The rows are grouped in 4 ways, from coarse to fine. Each group lies inside one group of the grouping before and may be the whole of it. The rows also spread widely along 13 directions, which tell nothing about the answers.
In the rows, zero is written as 128.
Some rows, each with its group in each grouping after it:
[173 113 104  60 121  36 162  76 138 121 136 106  91 137  97  94 125  81
 102  99  82 131  70 137 151 104 114 136 112 170 170]  tek j_129 det j_854
[120 100 160 138  42  58 106 166  83 165 174 115  83 178 112  89 102 118
 145  92 148  91 127 182 163  75 144 177 143 111 161]  lofo j_173 sed j_380
[167 108 139 115 126  66 118 138 123 143 149  94  87 174 129 151 135 144
  74 123 109 120  75 135 174  79 113 181 112 157 130]  tek j_239 silap j_888
[133 137 118  75 151 124 138  99 102 119 139 141 140 155 113 101 101 116
 113 110 125 132 128 122 129  86 140 135  92 141 149]  tek j_129 Nesab j_110
[154 103 117 165 162  94 158 134 148 128 141  94 140 148 188 134 128 129
 125 151 167 136  79 111 168 152 130 146 121 126 148]  lofo j_173 lipi j_96
[148 114 108 150 105 140 117 137 139 122 171 119 131 148 120 166 125 193
 113 167 115 105 129 137 171 111 164 171 129 116  95]  tek j_239 mazug j_577
[142 114 153 116 143  61 112 106 120 141 141  99 111 167 154 105 111  84
 100 112 146 156  79 122 158 103 117 162 126 150 168]  lofo j_173 sed j_16
[162 122 103  94 141 143 127  82 162 112 145 108 149 143 111 115 102 157
 118 130  75 143 114 114 116 127 151 137 102 129 143]  tek j_922 pite j_256
[144  77 160 158  85 110  61 171 204 156 156  63 109 130 151  85  93 111
 117 125 128 119 112 161 115 165 151 179 138 118 166]  lofo j_173 lipi j_368
[188 103 129  53 104  98 121 119 163 103 129 161 131 125 107 125  93 113
 112  96 138 167 154  85 177  89 132 188 102 150 133]  lofo j_173 munir j_989
[114 108 152 199 145  43 136 159 136 153 145  79 106 161 169 132 156  97
  85 170 174  80  85 168 183 115 126 166 130 139 111]  tek j_239 rezar j_912
[106 142 131 118 173 131 158 129 117  98 122 136 152  99 124 140 126 112
 103 153 151 108 123 127 168  84 125 185 110 152 124]  tek j_129 det j_333
[117 126 180 170 158 137  69  95 196 114 147  90 169 106 126 152  95 104
  90 181 190 137 130 116 177 180 145 164 168 117 134]  tek j_922 luda j_983
[111 144 156 165 130 105 142 154 125 156 142  78 148 135 122 115 102 140
 129 143 160  79  95 155 134 110 144 149 131 123 161]  tek j_129 Nesab j_562
[154 133  54 116 171 147 156 130 113 141 167  92 167 153 149 122 142 166
 110 154 126 123 102 154 103 130 185  76 115 122 124]  tek j_129 sur j_606
[150 100 105 120 144 121 141 175 131 137 135  88 128 123 185  88 126 136
 120 122 100 119  71 129 109 104 142 165  96 163 160]  tek j_239 mazug j_511
[130 135 131 127 144 126 156  92  90 118 150 107 140 135 134 139 104 146
 148 126 140 128  83 110 165 122 124 148 134 122 182]  lofo j_486 pudar j_870
[145  88 121  76 122 123 133 189  57 151 149 107  88 150 149  81 133 100
 123  70 119 104 114 182 122 122 123 135  90 124 207]  tek j_129 sur j_312
[100 123 109 108 109  62 133  86  81 133 163 113 102 142 117  71 128  71
 122 120 114 102 103 177 141 100 159 127 148 141 152]  tek j_239 rezar j_912
[150 128 130 137 130 126 125 101  92 133 173  92 117 186 104 159 124 178
 107 139 122 113 107 147 166 132 134 125 130  96 151]  tek j_922 luda j_983
[194 138  85  78 177 141 191 124 155 128 122  81 157 126  71 167 147 159
  78 142 115 104 122 162 140 157 127  79  85 101 149]  tek j_129 Nesab j_110
[ 97 116 191 189 107 116 109 146 117 144 148 104 120 175 136 114  84 143
 146 131 171  98 127 143 161 117 129 185 123  95 165]  lofo j_173 lipi j_368
[113 143 110 119 159 223  67 113 112 118 168 102 179 125 150 130  92 185
 113 154 110 156 117 117  95 110 185 164 146 124 133]  lofo j_173 lipi j_368
[129 121  98 161 175 184  89 136 139 112 172  70 170  83 177 180 146 164
  93 197 136 142  78 134 160 164 160 178 187 126 120]  lofo j_173 sed j_380
[209 104  83  74 155  76 158 155 164 141 138  93 159 122 144 117 153  91
  74 121 163 143 117 144 142 148 146  90 108 143 139]  tek j_922 pite j_256
[150 121 105 126 149 151 112 126 117 132 169 121 159 157 174 116  99 167
 130 135 137 148 101  98 120 119 168 138 115 133 140]  tek j_129 Nesab j_562
[160  86 136  92 154 167  82 186  79 140 163  98  84 177 137 154 155 137
  57 111 113 122 136 187 145 136 105 151  85 107 153]  tek j_129 det j_333
[125 115 121 145 179 189 159 108 126 106 134 123 147 152 149 145 109 162
 148 144 128 126 129 115 146 160 121 135  80  88 158]  lofo j_486 pudar j_870
[186  59 136 136 143 144 136 162 102 114 155 112  99 140 187 170 131 154
 136 112 140 139  85 100 202 186  93 186 106 115 199]  tek j_129 sur j_606
[188  96 119 126 127 115 104 124 175 134 159  94 125 173 146 136 114 163
 105 133 118 155 106 111 146 139 142 148 111 122 131]  lofo j_173 munir j_989
[157 112 100 132 175 161 113 110 134 126 160  84 145 161 162 143 129 155
  99 151 124 153  99 132 133 169 146 119 122 103 146]  lofo j_173 lipi j_368
[155 102 141 136 178 128 119 171 101 128 146 109 130 137 190 162 143 126
  86 139 174 134  93 115 184 136 107 180 114 142 147]  tek j_129 Nesab j_110
[136 131 140 126 158 104  88 138  86 149 171  96 133 175 160 140 136 126
  67 145 177 142 100 140 160  97 148 139 139 140 123]  tek j_239 mazug j_511
[148  90 119 151  84 100 129 119 141 121 172 119 110 137 125 133 115 140
 144 142 130 107 117 137 189 154 151 158 144 110 146]  tek j_239 mazug j_577
[152 102 112  47 149  67 119  49 113 105 137 120  83 156 142  67 119  59
  98  84  63 167  69 110 131 105 107 152 102 179 181]  tek j_922 luda j_983

New rows. What belongs after each?
[174 108 133  85  72 136  53 164 139 145 180  71 107  98  96 142 109 167
  85 118  73 124  87 155 129 101 152 204 161 157 156]  tek j_129 det j_854
[170  96 120  80 161  83  60  85 212 115 139  90 107 134 145 124 133  77
  41 143  90 186  88 120 141 122 123 182 128 173 108]  lofo j_173 sed j_380
[148  84 130 124 162 156 115  71 147  87 148 124 109 136 137 158 119 122
 120 145 112 147 117 110 188 194 112 164 115 107 162]  tek j_129 sur j_606
[192 123  57 130 155 108 209 160 151 147 139  54 166 125 151 118 146 177
 123 142 111  97  57 144 110 145 157  81 107 131 161]  tek j_922 luda j_983
[154 123 122 116 141 119  91 103 163 136 153  87 131 166 126 133 112 156
  88 142 100 153  96 128 128 105 144 155 124 134 125]  lofo j_173 sed j_380
[147 117 125  98 151 163 124 160 121 122 132 100 138 117 121 153 131 146
  96 132 120 123 126 154 147 115 122 171 112 117 149]  lofo j_173 sed j_380
[148 132  93 134 155 105 152  92 124 136 155  95 130 190 165 116 116 174
 126 136  91 142  58 104 115  85 141 132  96 146 132]  lofo j_486 pudar j_870
[143 109 118  98 140 119 132 128 165  95 129 128 127  82 113 163 141  96
  88 152 137 122 141 139 190 122 121 191 126 139 106]  lofo j_486 pudar j_870
[156 122  78  98 162 151 165 114 141 121 138  99 145 132 115 121 130 151
 118 136  95 115 108 148 117 146 152 101  97 116 152]  tek j_129 sur j_312
[156 102  89  56 155 183 117 111 146 109 134 130 103 161  90 123 130 150
  86 119  40 124 158 162 104 116 135 134  53 114 119]  tek j_129 sur j_312
[113 164 130 105 135 129  30  39 179 125 178  86 155 130  98 122  84 141
  64 174  85 163  88 117 106  78 196 166 184 173  92]  tek j_239 silap j_888
[146 102  91 112 112 122 135  70 141 103 165 137 121 138 111 122 114 132
 136 140  98 127 130 130 160 146 165 135 128 113 130]  tek j_239 rezar j_912
[160 114  91 118 204 132 121  87 186 105 138  98 145 134 167 149 141 130
  73 170 107 163  79  99 144 144 137 145 109 158 106]  tek j_129 sur j_312
[124 110 145 104 144 121  93  63 117 110 153 112 102 156 121 115 112  97
 102 129 104 144 107 132 157 146 124 147 127 128 171]  tek j_239 mazug j_577
[159  98 138 108 162  99 114 119 113 124 147 103 100 158 151 149 139 110
  78 127 131 141  87 128 180 138 106 159 117 140 155]  tek j_239 silap j_888
[144 120 125 129 156 154 114  95 133 100 154 109 129 120 128 177 122 165
 105 159 102 130  90 108 175 139 124 190 135 130 136]  tek j_129 Nesab j_562
[171  86  89 133 118  96 146 206 146 127 158 114 135  87 180 130 149 120
 112 141 159 109  97 137 169 128 150 179 131 156 124]  tek j_129 det j_333
[140 107 125 137  72 166 120 123 151 116 163  98 136  95  94 126  85 181
 168 133  86  95 118 137 142 154 165 171 149 104 181]  tek j_239 mazug j_577
[101 147 153 166 160  92 119 154  99 149 154 120 155 170 174 136 121 118
  96 157 220 124 118 128 166  65 144 160 128 141  96]  lofo j_486 pudar j_870
[104 151  99 124 203 151 172 104  93 120 125  81 156 120 141 118 142 129
 107 155 106 103  85 154 113 122 140 113 112 134 160]  tek j_239 rezar j_912
[197 109 107 113  89 124 181 180 152 119 127 113 137  99 118 154 106 213
 149 117  92 102  91  91 163  82 134 203  96 151 155]  tek j_239 mazug j_577
[137 116  95 105 116  97  56  95 147 128 183 119 127 152 171  84 109 120
  92 142  93 164  87 111 113  75 189 169 147 184  96]  tek j_239 mazug j_577
[160 115 131 136 131  92 152 130 154 127 133  98 134 135 134 138 113 140
 124 134 145 126  96 115 168 121 128 167 121 130 151]  lofo j_173 lipi j_96
[ 85 149 109 189 152  78 166  99 153 129 146  98 177 113 192  76  98 110
 163 171 165 117  56 105 125  97 174 149 155 165 129]  lofo j_486 pudar j_870
[138 106 110 145 124 123 114 143 173 126 153 113 147 124 162 107 111 142
 121 155 129 124 111 118 134 116 172 169 122 145 111]  tek j_239 mazug j_511
[144  87 140 132 107  97  74 139 176 124 158 123 119 117 155 120 114  99
  96 142 143 136 128 121 166 124 155 197 139 151 112]  tek j_239 rezar j_912
[116 111 151 153  81 141  89 136 149 138 175 115 137 134 101 110  83 140
 144 137 147  94 153 158 143 146 173 156 145  95 147]  tek j_129 Nesab j_110
[163  87 133  67  86 141 103 169 148 140 133 121  80 178  67 113 111 151
  99  87  61 105 180 190 115  85 121 168  56  96 136]  lofo j_173 sed j_380
[134  76  82 117  91 119 149 137 126 121 168 124 125  99 147  65 119  85
 168 118 131 102 132 169 139 183 180 114 140 107 176]  tek j_239 mazug j_511
[123 147 167 158 137 122 119  84 142 135 152  94 151 158 102 132  78 155
 130 145 149 115 103 116 149 135 141 141 134 110 167]  tek j_129 Nesab j_110
[ 99 112 108 122 102 164 100 110  97 111 179 124 125 101 113 110 110 123
 147 141 105  96 132 170 141 148 170 163 161 107 154]  tek j_129 Nesab j_562
[174  94 114 108 135  78 109 144 134 108 151 103 120  78 196 151 140 101
  95 132 142 168  48  85 196 110 123 232 170 192 144]  lofo j_173 lipi j_96
[212 124 110  47  96 128  95 141 152 155 162  58 137 116  66 140 111 155
  79 101 103 147 113 163 115 136 161 114 147 118 176]  lofo j_173 lipi j_96
[185 110 128 163 155 117 111 142 177 155 157  89 144 207 168 156 115 195
  86 153 141 147 101 100 139 123 147 130  86 123 107]  tek j_239 rezar j_912
[112 176 161 113  95 118 119  91 156 137 133  69 141 105  34 114  66 178
 127 130  66  87  85 140 101  46 155 188 143 158 164]  tek j_129 sur j_606
[ 77 123 103 144 154  63 134  19 146 112 151 103 105 157 166  47 110  60
 140 147  81 137  54 131 113 118 144 139 134 161 143]  lofo j_486 pudar j_870
[132  98  98 113 130 132 117 162 107 107 148 126 117 105 175 125 137 126
 112 134 109 126 102 132 154  90 139 218 128 156 122]  lofo j_173 lipi j_368
[148 109 123 150 151 100 153 162 129 132 132 115 121 172 168 136 136 155
 106 144 131 109  97 120 159  84 123 173  79 145 113]  tek j_239 mazug j_577
[100  92 113 173 116  87 101 113 134 132 181 147 142 160 241  47  83  90
 175 133 175 159  94  87 129 117 183 161 140 152 132]  lofo j_486 pudar j_870
[119 104 132 116 180 153 110  77 123  93 141 110 106 130 150 146 131 101
 104 143 104 146 101 128 166 159 101 171 118 125 155]  lofo j_486 pudar j_870
[100  86 115 143 148  93 139 144  87 124 140 128  83 169 191  87 145  85
 123 126 111 111 100 162 150  98 114 183  94 134 138]  lofo j_173 sed j_16
[111 131  92 140 112  93 137  88 122 127 173  98 119 138  99 122 134 128
 114 164 105  85 101 182 152 122 174 128 162 121 115]  tek j_239 silap j_888
[114 149 101  93 187 187 170 124  97 108 129 127 201  82 127 108 109 112
 137 136 169 115 141 134 121 149 163  99 119 115 180]  tek j_129 Nesab j_110
[168  97 137 104 128  82  82 130 148 137 155 105  92 170 117 159 142 109
  52 136 131 146 127 157 183 109 120 172 124 126 102]  lofo j_173 sed j_16
[120 121 128 105 142 114 140 146 165 120 110 104 139  91 120  87 118  86
 106 134 117  99 124 153 122 103 140 162 104 154 149]  tek j_239 mazug j_577
[129 112 129 119 128  84 136 120 142 131 138  90  95 140 104 118 134 109
  94 135  95  90 100 174 149 113 129 157 117 136 138]  tek j_239 silap j_888
[130  89 139 167  99 100 151 172 161 144 139 116 107 167 114 110 116 132
 138 135 144  67 158 180 151 136 141 144  84  92 131]  tek j_129 sur j_606
[141 137 130 163 163 135 146 160 155 134 132  85 164 117 156 150 116 178
 113 161 139 103  77 109 140 106 138 179 114 150 133]  tek j_129 Nesab j_110
[127 132 136 147 157 143  93 133 158 141 148  77 162 141 154 123 105 150
 104 156 140 141  96 127 117 114 154 157 136 133 136]  lofo j_173 sed j_380
[191  75 128  80 116 153 140 168 173  86 113 131 115  75 106 174 128 136
 113 115 109 126 153 119 199 149  98 220  95 120 153]  lofo j_173 munir j_989
[137 136  82 131 171 108 113  69 169 120 166  76 172 111 164 100 124 105
  99 173 125 151  65 117 118 152 182 112 171 158 129]  tek j_922 luda j_983
[133  98 145 157 141 128 128 142 138 119 142 108 118 143 142 137 124 131
 116 144 138 103 121 140 170 145 118 170 109 112 145]  tek j_922 luda j_983
[117  94 141 172 141 132 118 141 131 114 149 127 112 150 174 136 114 150
 135 150 127 112 106 113 167 115 127 209 105 135 127]  tek j_129 sur j_606
[110 108 114 150 134 135 110 108 147 116 159 103 118 128 154 121 120 132
 125 156  97 118  98 139 136 126 143 179 131 131 124]  lofo j_486 pudar j_870
[140 100 113 116 110 118 143 152 127 134 150 134 132 143 130 102 106 124
 135 118 144 104 142 148 141 121 162 136 106 115 145]  tek j_239 silap j_888
[ 87 157 203 181 147 111  83 129 125 164 150  37 123 164  79 157 128 126
  59 176 165  74 116 208 158 129 128 134 156  98 145]  tek j_239 mazug j_577
[174  83  90 124  94 128 133 203 127 149 172  75 111 109 144 141 152 149
 118 128 122  93 108 188 148 157 146 145 136 107 151]  lofo j_486 pudar j_870
[121 151 118 125 146  61 210 127  81 148 119  62 123 139 130  83 128 133
 136 116  98  79  31 151 117  69 125 133 110 164 193]  tek j_239 mazug j_511
[116 132 108 161  89 129 122 141 143 126 168 118 144 115 119 126 102 182
 143 161 108  82 112 135 138  81 180 195 145 137 101]  tek j_129 Nesab j_110
[176 112  84  71 185 152 176 145 156 113 111 127 184 104 142 117 125 100
 112 124 166 153 151 129 134 157 145  96  84 112 154]  lofo j_173 sed j_16
[183 144 111 107 158  75 145 118 148 144 139  68 141 146 153 145 123 167
  86 131 112 154  31  89 135  65 125 159 118 184 136]  lofo j_486 pudar j_870
[194  79 144 100 133 151  95 167 153 137 146  91 110 148 152 139 108 160
 106  98 107 149 102 113 139 152 115 168  89 126 185]  tek j_129 sur j_312
[132  95 159 131 146 160 102 196 118 146 136  92 108 147 139 130 128 132
  97 119 135  98 137 176 135 135 117 164  87 107 165]  tek j_129 sur j_312
[165  97 134 133 165 120 106 176 124 147 154  79 129 156 162 151 161 115
  63 143 169 123 124 171 160 162 124 129 115 110 138]  tek j_922 pite j_256
[149 126  51 118 123 125 153 111 158 103 166 139 181  91 143 111 119 144
 135 164 131 125 121 112 139 115 203 134 148 145  94]  tek j_922 luda j_983
[130 114 103 109 145 154  97  97 167 109 157 132 168 117 131 101 110 102
 108 153 137 142 162 137 124 149 179 130 129 121 113]  tek j_922 pite j_256
[136 122 128  90 133  58 114  93 115 143 156  96 105 158 123  83 121  72
  96 107 127 136  83 152 135 109 140 123 134 155 167]  tek j_129 sur j_312
